Each new row is followed by its nearest point in the smallest flat space through zero that holds the last named rows.
(in the rows, 128 means zero)

q900, 5 rows:
[[166 129 146 143 114 116 152 133  99]
 [125 107 125 129 205 119 151 124  91]
 [127  87  91  96 141 209  99 118  61]
 [172  90 138 174 101 157  95 146 148]
 [180 150 102 139 155 167  81 147  73]]
New rows:
[141 116 106 128 160  90 154  73  91]  [127 123 133 119 164 111 164 120  91]
[119 134 123 131 101 148 129 132  80]  [139 131 122 112 106 148 131 124  93]
[ 94  82 131 130 137 133 126 155  65]  [126  90 124 118 148 150 142 119  91]
[148  83 140 100 134 109 126 128 131]  [128  99 136 134 132 130 142 124 126]
[114 123 132 142 140 120 118 141 169]  [116 123 131 143 140 118 116 133 169]
[ 91 156 116 149  93 121 139  82 151]  [101 145 131 112  97 115 134 121 157]

q587:
[[148  60 121 143  87 114 109  95 103]
 [114 122 118  82  60 132 117  64 136]
 [ 88 121 131 146  93 123 144 107 110]
 [136 109 131 109 119 132 121 148 108]
 [143 127 126  60 152 135 126  79 127]]
New rows:
[ 95 154  87 138 152 136 112 104 156]  [118 160 124 138 140 127 136 101 158]
[105 118 131 128 158 137 168 162 104]  [105 129 142 130 158 130 151 158  94]
[172 148 128 109 141 150 118 144 107]  [153 128 129 100 147 135 117 152 129]
[146 145 142 162 131 133 102 140 139]  [143 135 124 156 131 125 119 146 149]
[153 135 110 158  94  90 110 161 135]  [146 121 121 163  98 124 107 159 146]
[147 162 155  88 131 157  91 116 131]  [143 148 125  78 131 140 117 126 146]

q174:
[[178 167 149 169 161 133 148 110 109]
 [170 153 149 111 116 117 149  80 137]
 [147 153 155  94 167 133 166 138 133]
 [212 170 168 112 135 116 153 210 151]
 [141 123 180 201 149 120 142 114 183]]
New rows:
[118 171 125 155 150 150 106 155  99]  [133 141 115 156 155 142 123 155  93]
[112 146 153 128 172 123 115 123 160]  [116 125 152 134 158 132 147 127 149]
[113 149 130 144 130 171  90 150 154]  [119 118 127 149 132 130 119 153 133]
[159 103  96 158 150 136  93 142 144]  [132 123 122 166 124 128 111 150 124]
[144 167 162 123  98 104 143  89 140]  [164 144 149 120 109 114 142  85 146]
[117 158 121 127 143 169 148 129 109]  [125 141 123 123 159 141 139 127 101]

q914 (5 x 9):
[[140  83 167 179  71 122  99 141 194]
 [100  81 118 129 107 180 139  94 196]
 [126 107  96 166  83 117 109  92 177]
 [170  90 100 173 113 122 111 125 170]
 [104 137  91 101 122 136 129 134 175]]
New rows:
[179 143 123 103 121 111 127 167 187]  [151 129 111 121 130 115 113 184 175]
[156 144 105 124 161 125 114 144 169]  [151 128  94 120 143 124 124 157 155]
[ 88 197 143 139 159 107 150 189  73]  [116 184 153  92 148  98 129 167  74]
[116 110 107 112 124 127 120 121 181]  [116 119 103 121 116 139 126 128 177]
[125 107 136 153 142 146 142 105 161]  [130  97 129 140 124 153 134 110 148]

q435 (5 x 9):
[[144 160 102 180 127 145 113 114  94]
 [109 134 138 118 100 155 175 147 102]
 [105 122 152 115 116  87 163 183  90]
 [153 159 174 132 117 130 130 161 118]
 [117 145 140 143 131 128 108 105 108]]
New rows:
[119 115 161 191  88 191 110 143  97]  [132 167 141 154 108 168 137 122  94]
[130 118 133 128 101 102 127 116 134]  [122 122 132 123 132 117 125 128 129]
[147  81 131 121 121 113 126 129 161]  [138 104 121 107 138 115 126 136 163]
[145 143 136 140 140 127  77 126 129]  [149 146 140 146 142 119  91 116 133]
[122  72 134 127  98 121 133 106 120]  [104 110 120 113 128 124 137 118 129]
[114 103 153 136 141 116 121 117 132]  [114 121 141 118 136 111 116 118 130]

q956:
[[146 130  70 163 115 160 156 122 147]
 [149 154  70 147  98  86 124 130 101]
 [169 131 105 148 112 144 146 147 107]
 [137 107 114 146 119 199 110 171 160]
 [140 140 101 168  42 155 101 174 145]]
New rows:
[ 92 136 134 111 135 155 136 133 118]  [118 121 141 122 138 138 126 126 139]
[173 127 139 176 128 114 133 122  98]  [163 135 126 137 116 122 151 134  96]
[105 153 128 109  92 105  83 126 191]  [ 79 138 126 129  92 110  85 127 165]

q870:
[[160 179 158 121 142 141  88  80 132]
 [169 113 151 159 122 117  69 149 132]
 [110 137 122 181 121 122 124 117 124]
 [142  93 110 173 156 128 107  94 137]
 [156 129 127 137 142  73 108 142 135]]
New rows:
[170 166 114 104 131 134  92 139 148]  [161 149 150 104 134 121 101 126 132]
[127 189 129 140 164 109  96 150 126]  [140 173 142 138 128  94 111 124 128]
[ 92 132 124 127 111 191 128 142  79]  [ 96 127 138 130  95 187 141 134 116]
[114 153 118 141 104 125 126 128 144]  [114 149 132 144 116 124 131 129 123]
[187 119 130 131 146 114 127 142 164]  [164 110 130 118 147 104 104 134 137]
[132 164 119 154 125 122 165  89 129]  [108 163 118 146 137 119 144  92 126]

q459, 5 rows:
[[ 94  98 134 149 190 120 151 131 177]
 [ 80 103 165 125 143  88 111 129 108]
 [105 158 162  71 109  88 161 139 109]
 [104 124 159  77 141 122 164 116 138]
 [111 175 125 152 177  96 119 131 132]]
New rows:
[107 139 124 110 206 158 124 167  84]  [112 146 137 128 168 121 119 110 130]
[139 105 154 137 132 156 152 171 137]  [128 101 124 131 119 133 150 143 149]
[122 137 108 146 129 157 105 132 159]  [142 127 109 152 140 145 121 125 142]

q799, 5 rows:
[[166 118 168 108  98 103  84 132 119]
 [115 130 169 109 133 147 139 104 136]
 [176 119 110 116 122 147  96 141 153]
 [ 77 112 101 171  65 139 156 164 130]
 [140 116 121 151 110 145 162  70 150]]
New rows:
[103 117 141 160 171  86  85  92 100]  [128 140 138 131 154  80 129 108  93]
[ 88 104  97 163 124 109 148 167 124]  [ 90 128  92 159 113 117 146 162 114]
[139 114 154 106 128 116 142  91 103]  [136 129 161 122 130 112 132  91 119]
[142 148 160  92  88 154  89 120 134]  [147 118 171 100 103 146 100 132 143]

q231:
[[ 97 119 105 138  85 136  72 124 141]
 [133 133 127 147  96  74 160 105 130]
 [116  92 141  58  66 128 139 154  95]
 [ 92 136 112 111 134 197 100 114 121]
 [ 69  80 142 101 144 135 152 151  98]]
New rows:
[ 98 165 164 153 101 115 130 148 120]  [118 124 125 137 115 112 131 121 129]
[136 125 110 148 124 109 106 151 115]  [133 119 127 141 123 111 107 142 139]
[158  87 138  93  88 127  98 146 156]  [152 110 133 100  87 121  93 163 130]
[169 171 107  93 121 158 134 110 118]  [169 168 125 100 115 165 135 107 124]

q990:
[[181 160 154 103 100 125 145 114 152]
 [203 103 149  86 154 145 125 153 131]
 [186 130  90 140 121 138  93 137 189]
 [158 149 115  84  71 142 176 134 153]
 [166 144 132  94 121 147 142 127 185]]
New rows:
[130 104 130 156 107 147 102 130 145]  [134 124 109 145 128 127 109 131 139]
[146 125 138 124 153 126 136 167 149]  [146 116 132 112 148 140 124 138 142]
[166 130 119 125 121 157  95 160  92]  [170 106 116 128 125 127 114 150 104]
[129 126 119 117 180 131 103 154  87]  [129  95 134 130 166 131 111 145  99]
[ 56 142  94 136 185 118 114 125 134]  [ 54 117 115 152 165 135 114 122 142]

q270:
[[160 129  74 173 108 143 122 152 146]
 [ 81 139  91 136 102 123 119 142 104]
 [113  91  85 125  82 114 151 105 126]
 [122 142 145 210 112  65 150 179  67]
 [109  96  84 160  94 139 108 118 101]]
New rows:
[ 97 143 125 138  64 176  82  80 122]  [ 94 108  96 124 115 163  88 107 111]
[113  67 177 121 190 147 127  96 106]  [130  89 188 114 155 140 107  83 102]
[129 130  87  90 111 135 116  99 129]  [112 118  96 100 112 145 125 109 144]
[144  87 151 175  94 101  78 127  99]  [138  89 139 183 120 123 112 120  84]
[110 107 124 134 115 104 121 136  93]  [105 115 128 144 113 112 129 126  96]

q881 (5 x 9):
[[145 153 188 132 116 180 191 140  61]
 [105 113 151 118  82 104 144 163  81]
 [157 140 168  81 123 159 174 149 108]
 [143 121 160 138  79 197 140 125 120]
 [143 100 205 143  80 186 159 140  98]]
New rows:
[150 152 108 112 115 106 124 137 162]  [132 135 103  99 129 121 119 131 149]
[159 108 206 182 138 133 129 159 126]  [138  88 201 165 141 138 143 127 119]
[143 145 119 154  95 164 145 122  97]  [126 150 127 148  99 170 140 121 100]
[ 91 112 160 136 132 118 136 108 152]  [126 104 147 145 135 118 121 126 135]
[142 122 137  93 117 139 126 153 144]  [142 119 136  90 114 136 132 141 143]
[146 141 127 169 101 137 130 114 150]  [128 127 125 155 117 154 117 112 135]

q538:
[[ 95  67 155 126 134 182 104 172 166]
 [121 142 167  37 105  68  78 123 110]
 [134 134 154 154  82 124  37 146 117]
 [153 126 168 103 136 111  60 118 126]
 [138 136 207 119 162  63  83 136 128]]
New rows:
[ 97 191 128 117 134 180 134 174 110]  [107 125 116 133 107 136 139 143 128]
[169 118 130  79  89  99 122 187 133]  [111 128 139  89 103 112 108 137 122]
[114 132  96 119 184 158 129 117 118]  [142 116 113 120 153 151 148 111 137]
[160 128 124 144 145 167 157 173 135]  [128 113 120 156 146 156 148 133 142]

q982 (5 x 9):
[[136 102 136 138 124 137 128 104 137]
 [141 127 140 104 150 174 100  98 115]
 [ 95  72  80 102  97 135 109 140  94]
 [115 104 137 159  95 144 138 202 120]
 [170 126  95  71 146 136 140 126  62]]
New rows:
[131  98 140 133 118 133 129 172 142]  [125 109 136 148 110 139 134 161 126]
[117  97 143 170 157 132 167 104 132]  [145 105 145 154 122 125 144 108 147]
[140  85 172 143 169 113 115 151 152]  [138 118 154 154 124 141 134 129 144]
[101 119 151 130 135 156  85 103 122]  [107 120 139 123 133 165  90 107 138]
[159 161 122 113 140 165 163 138 122]  [162 152 141 117 147 142 141 141 107]
[149 146 127 102 163 102 123 108 119]  [147 155 120 104 151 113 133 102 120]

q80 (5 x 9):
[[118 133 162 213 135  91 159 103 161]
 [120 178 117 189 219 110 127 100 143]
 [194 143 127 178 157 163 167 139 103]
 [139 155 118 154 170 119 124 120 115]
 [188 103 106 150 174 116 162 152 166]]
New rows:
[154 157 125 169 155 107 104  89 145]  [130 151 126 168 167 101 127 114 128]
[ 86 118 157 130 120 100 145 162 170]  [101 105 141 132 113 106 135 122 173]
[104 131 151 137 147 121 164  98 111]  [113 143 142 155 131 130 133 113 129]

q100:
[[ 85 216 131 107 109 148 170 123 118]
 [174 162 139 121 147 140 126 131 117]
 [128 110 176 169  97  91 136 168 128]
 [105 126 149 110 117 134 131 149  94]
 [ 51 101 134 110 106  78  82 138 158]]
New rows:
[134 156 138 123 158 107 145 170 114]  [141 155 154 124 127 125 128 145 115]
[120 115 105 143 140  96 100 152 165]  [124 111 124 138 129  96  99 124 164]
[ 88 123 151 165 146 108 163 167  90]  [106 118 158 146  99 124 155 156 103]
[161 110 133 155 152 114 155 144 100]  [166 108 141 153 129 136 143 140 111]
[105 138 113 126 121 130 134 156 144]  [105 137 128 127 118 122 133 127 134]
[147 124 101 169 159 134 151 147  90]  [159 114 126 147 131 150 154 128 110]

q634 (5 x 9):
[[134  94 106 182 158 121 142 165  64]
 [ 95 140 120  88 161 140 128 205 121]
 [140 106 133 126  91 109 164 132 169]
 [104 101 123 100  67  85 142 163 135]
 [147  95 159 173 105 119 150  99 137]]
New rows:
[140 174  70 157 131 120  92 130 127]  [144 150  75 123 142 127 113 111 108]
[127 130 113 153  57 104 121 122 107]  [126 107 114 135  78  91 122 109 107]
[107 140 140 130  61 145 161 181 148]  [111 108 145 107  98 111 152 166 155]
[109 136 143 138 113  82 123 144 102]  [108 112 134 129 106 109 118 140 101]
[120 138 124 107 131 123  59 138 149]  [108 153 128  95 126 132  99 123 125]

q150:
[[120 170 119 113 124 119  96 110 116]
 [ 98 111 135 154 133 175  98 164 138]
 [ 82 118 141  96 128 139 135 174 124]
 [144 113 124 115 116 136 124 143 103]
 [137 127  86 102  95 124 148  93  94]]
New rows:
[ 89 115 105 115 128 148 128 166 161]  [ 80 115 129 125 128 152 134 153 139]
[ 98 164  93 145 137 123 132 162 112]  [ 98 142 123 119 125 136 116 131 128]
[144 104 128 156  95 134 161  90 103]  [153 102 101 143 111 134 156  99 121]
[155 153  99 132  97  95  85  91 166]  [149 165 113 143 128 113 105  81 129]

q19, 5 rows:
[[148 122 122  37  64 111 140 138 109]
 [155 195 219  42 123 140 139 168 106]
 [119 167 157  66 125 116 161 145 149]
 [179 169 181 117  95  94 132 121 125]
 [112 109 184  89  82 102 142 123 135]]
New rows:
[132 169  98 135 101 127 125  90 126]  [153 143 101 134 119 110 132 119 134]
[152 103 135 157 168 129 136 121 101]  [136 124 131 162 143 141 110 126 116]
[140 157 138 152 157 113 170 170 164]  [126 173 137 139 159 118 149 129 160]
[109 100 140 121 160 116 115 110 164]  [ 96 114 137 139 137 125 137 123 148]
[148 107  98 106 109 110 118 150 143]  [137 119  97 107 105 119 131 125 124]

q46 (5 x 9):
[[126  50 148 148  98 149 146 166  88]
 [145 159 130 152 115 176 133 150 133]
 [123 105 154 157  51 174 125 152 160]
 [125 121 137 107  40 169 132 157 113]
 [131  66 160  93 122 176 212 156 106]]
New rows:
[169  99 107 101 110  92 137 116 135]  [117 111 128 102 121 106 129 118 123]
[152 129 116 124 171 108  93 160 112]  [136 135 111 143 161 111 112 131  97]
[119 163 114 103  99 118 129 160 133]  [128 157 119 103  98 135 121 128 123]

q584:
[[100 171 104 153 141 156 132 142 132]
 [151 123 102 149 142 126 154 106 171]
 [ 89 116 107 140 132 155  63 167 111]
 [145 103 155 119 129 100 134  81  98]
 [110 124 159 123 133 128 140 150 116]]
New rows:
[ 84 114 132 121 145  69 148 116 115]  [119 113 156 134 143 118 143 114 109]
[157 164  88 123 148 137 183 122 117]  [140 173 112 136 129 131 166 107 144]
[137 129 155 149  72  92 118 112 129]  [146 124 138 108 112 113 126 113 117]

q607 (5 x 9):
[[147 124 144 214 154 144 115 148 114]
 [126 128 109 130 125 120 123 142 146]
 [104 134 161  78 124 172 159  84 114]
 [119 157 144  99 136 149 108 124 107]
 [144 121 128 101 126 219  81 103 106]]
New rows:
[152  87 162 171 120 168 123 165 166]  [139 102 119 184 134 165 129 134 144]
[129 142 103 163 139 105 121 134 150]  [128 131 112 157 133 109 124 154 146]
[145  89 117 167  94 102 102 167 140]  [157 100  97 166 121 100 110 149 140]

q689 (5 x 9):
[[135 135 159 159 135 143  77 163 114]
 [163 111 170 149  98 117  73 128 136]
 [ 96 149  98  87 165 112  84  82 110]
 [147 138 135 104 119 132 114 165 115]
 [130 104 141  71 123 151 141 120 140]]
New rows:
[ 89 135 116  92 122 150 152 126 115]  [109 130 113  92 146 146 153 128 125]
[118 151 107 115 139 124 157  91 163]  [111 126 103 117 135 118 158  94 136]
[115 154 128 148 114 104 155 158  86]  [133 155 107 150 126 115 146 162 113]
[ 85 123  86 110 169 110 150 122  96]  [ 92 151  86 110 163 127 149 114 114]

q935, 5 rows:
[[131 119 154 121 109 128 132 125 175]
 [157 115 147 147  55 187  68  65 144]
 [175 122 103 154 136  90 114 123 114]
 [133 108 137 149 146  81 127  56 103]
 [127 153 153 184 148 130 121 136 151]]
New rows:
[121 129 101 128 155 141  97 116 110]  [126 134 113 136 134 137 118 121  95]
[118 157  99 120 136  99 127  85 145]  [128 119 131 130 136 107 133 106 122]
[138 119 134  99 123 129 142 190 102]  [129 131 103  98 130 131 141 175 123]
[191 139 140 131 104 145 118 124 132]  [166 124 121 141 100 137 102 128 143]
[126  97 156 133 149 112 126 155 133]  [126 129 136 131 141 110 141 138 144]
[115 132 139 169  98 152 139 151 113]  [121 146 133 148 127 157 116 140 128]

q598 (5 x 9):
[[172 106 122  84 125 139 158 143 110]
 [136 138 114 137  89 108 160 123  91]
 [119 134 105  72 104 103 111 141  94]
 [100 103 134 106 143 152 119 135 104]
 [135  91  72 114 135 130 153 120 110]]
New rows:
[137 122 169 171 118 118 113 171 110]  [124 145 170 146 117 135 132 132 121]
[ 89 156 125 151 159 153 155 125 119]  [100 119 135 160 136 143 132 118 121]
[ 99  95 138 120 162 102 102 117 158]  [104 119 119 124 158 134  95 126 153]
[160 132 153 111 132 165 120 159 171]  [164 129 163 108 149 146 121 144 162]
[161 133 154 170 116 169 158 131 114]  [152 125 164 163 121 151 171 126 120]

q26, 5 rows:
[[156 106  96 149 121 132 168 180 127]
 [ 96 153 126 111 169 154 120 167  93]
 [ 91  88 158  66 124 138 137 134 111]
 [ 37  85 124 113 125 104 170 161 140]
 [ 90 105 143 122  93  95 125 166 125]]
New rows:
[134 152 124 134 138 141 136 145 101]  [135 144 120 132 144 142 124 150 112]
[ 67 146 129  99 171 116 141 128  87]  [ 62 140 133 104 167 141 127 138 112]
[151 192 134 131 107 151  98 175 106]  [156 169 133 140 129 134  86 171  93]
[123 110 121 144 114 127 117 113 129]  [128 124 129 134 117 118 128 118 138]

q749, 5 rows:
[[149 142 148 112 145  85  97 157 171]
 [112 143 177 119  90 101 136 139  77]
 [156 152 151 101 109 120  88 149 135]
 [127 170 148  99  71 173 144  86 188]
 [137 163 141  82  41  76  99 148 127]]
New rows:
[126 180 158 124 162 130 127 138 132]  [135 142 173 126 149 131 123 134 140]
[113 124 130 102 138 119  93 132 134]  [140 131 129 121 131 117 111 140 134]
[117 132 145 154 133 129 126 134 116]  [123 126 145 135 139 127 134 130 113]

q937:
[[117  87  41  82  82 181 112 127 152]
 [148 106 115  94  84  68 143 110 119]
 [118 154 131 174 133 118 159 130 142]
 [100 142 148 167 143 139 118 143 126]
 [114 144  41 122 192 152 129  79 113]]
New rows:
[131 163 116 153 138 154 148  70 120]  [130 152 103 146 162 134 151 109 132]
[136 124 132 125 139 117 123 159  96]  [127 125 145 123 134 120 115 129 115]
[125 149 127 124 123 137 161 127 131]  [137 138 123 136 128 131 149 126 141]
[134 124 124 143 156 132 184 118  99]  [139 149 120 140 153 118 152 111 129]
[142 126 109  76 119 125 145 116 129]  [155 116 106  90 120 124 137 113 130]

q912:
[[149 106 144 105 102  98 106 146 119]
 [131 105 127 102 112 120  59 132 114]
 [ 74 107 118 110 188 127 112 108 110]
 [108 109 153 186 152 119 139 158 108]
 [115 126 136 110 158 121 160 150 115]]
New rows:
[158 122 111 166 110 112 115 130 112]  [142 122 137 159 103 122 113 131 131]
[130 121 125 109 147 163  65 136 135]  [118 129 113 111 132 155  69 135 115]
[167 126 113  91 136  84 121 173 106]  [147 117 143  82 118 106 126 168 111]
[125 112 109 106 124 141 134 113 121]  [124 130 119 106 132 129 125 115 131]

q257 (5 x 9):
[[146 120 148 136  78  95 125 125 133]
 [126  90 137 102 178 138 123 160 134]
 [ 74 130  79 109  87 120 108 193 159]
 [113  97 152 180  93 125  98 124 138]
 [ 98  79  75 113 132 134 117 173 152]]
New rows:
[120 140 121 115 167  84 123 103 123]  [139 137 128 114 145 130 139 122 121]
[145  90 107 171 157 149 149 146 126]  [129  84 109 144 154 146 127 117 128]
[124 127  91 117 133 150 118 109 125]  [121 128  92 130 138 142 136 118 126]
[ 89 147 156  85 125 109 128 122 120]  [122 158 148 107 127 121 126 148 128]
[135 124 111  85  96 139 107 171  95]  [122 130 114  98 115 113 129 161 139]

q496:
[[145 147 102 118 141  72  95 138 112]
 [158 165 130 161 141 139 158  81 169]
 [153 106 143 151  68 128 109 116 159]
 [155 168 148 110  97 132 119 156 153]
 [129  87 126 179 180 104 137 143 135]]
New rows:
[110 169 138 161  94 147 119  99  94]  [127 140 123 117 106 142 131  94 127]
[ 88 103 159 162  96 167  91 145 107]  [107  79 146 128  95 153 123 145 123]
[149 149 168 132 148 137 107 129  89]  [129 142 129 119 137 126 129 141 126]
[129 106 128  95  96 159 134 145 116]  [110 116 141 104  96 154 124 141 118]
[136 120 132 108 159 116 141  90 153]  [131 138 119 140 146 127 140 102 132]
[120 156 142 150 154 135  88 159 152]  [143 142 139 134 144 118 129 162 143]

q744 (5 x 9):
[[126 109 147 102 100 172 146 140  92]
 [124 106 169 107  97 170 170 126 109]
 [ 60 118 177  81 151 136 174 121 116]
 [142 101 139 123  79 188 199 180  97]
 [122 105 133 116  70 165 192 164  77]]
New rows:
[165 160 157 103  94 152 149 147  95]  [143 113 138 120  95 163 143 137 105]
[120  85 103  89 101  86 163 171 158]  [111 129 114 137 123 115 170 156 123]
[163  86 112 142 101 101 116 167 126]  [156 129  99 150 105 128 127 148 121]

q96 (5 x 9):
[[149 175 126 112 119 211  63  56 126]
 [166 150 119 152 174 103 116  54 170]
 [133 130  91 131 132 132 143  85 116]
 [161 158 111  96 143  99 107  44 120]
 [198 132 101 104 163 163  88  73 114]]
New rows:
[ 73 112 116 123 105 109 147  89 200]  [ 87 150 129 158 116 103 152  99 154]
[141 119 126 112 126  82 146 101 126]  [135 129 119 113 136  80 141 107 121]
[159 101 153 110 118 136 148 161 163]  [141 111 145 130 140 126 123 168 135]
[150 132 127 131 157 141 173 125 138]  [142 115 112 145 147 128 140 124 135]

q327 (5 x 9):
[[166 149 120 162 154 123 125 137 135]
 [128 190 120 151 113 135 172 112 161]
 [119  84  84 123  99 117 116 107 158]
 [ 71 152 112 142  87 109 121 176 102]
 [124 100 113 132 102 109 128 144 110]]
New rows:
[145 126 136  75 121 143 106  80 122]  [126 105 146  93 139 147 126  95 139]
[ 79  96 151 124 135 124 167 150 148]  [103 122 137 109 108 131 138 125 119]
[120 177 168 123 131 102 144 143 148]  [118 175 147 134 132 138 147 134 125]
[144 145  67 109 142 136 152  85 115]  [143 128 115 132 123 131 144 103 155]
[141 125  93 117 100 185 188 117  94]  [136 125 136 121  96 125 178 112 124]
[ 88 113 134 123 161 123  84  98 160]  [102 119 120 107 152 145  81 111 157]

q164, 5 rows:
[[124 179 132 123 185 132 116 129 173]
 [ 70 115 102 123 132 105 163 109 129]
 [ 92 122 125 110 165 110 120 183 142]
 [117 153 120 140 195 128 103 179 197]
 [180 207  80 149 158 129 121 170 135]]
New rows:
[108 136 147 129 172 169 117 119 183]  [114 137 152 132 169 140 110 115 187]
[149 168  91 136 134 136 124 126 108]  [154 170 100 136 129 127 136 130 115]
[125 125 147 105  93 109 172 135 113]  [117 117 129 111 109 118 141 122  94]
[118 145 143 119 130 161 184 152 132]  [120 138 124 120 136 122 133 130 124]
[ 70  91 132  92 136 122 140 101 136]  [ 67  97 144 105 135 114 144 104 133]

q980:
[[139 159 121 157 110 141 132 131 161]
 [134 103 126 117 128 138 131 151 118]
 [154  93 175 151 123 131 107 127 147]
 [100 137  95 112 160 102 147 142 118]
 [110 130 127 156  99  79 138 135 105]]
New rows:
[141 159 126 112 124 103 139 112  89]  [111 144 119 117 117 114 130 107 100]
[ 86 122 167 120 128 131 133 139 153]  [129 119 139 133 141 120 124 128 137]
[138 119 159 164 104 119 163  97 127]  [134 129 152 157 100 112 119 114 129]
[108  92 144 168 142 113  99 163 100]  [127  87 147 143 129  95 128 153 118]
[ 85 150 125  87  93 111 168 156 121]  [108 142  93 119 111 115 149 144  98]
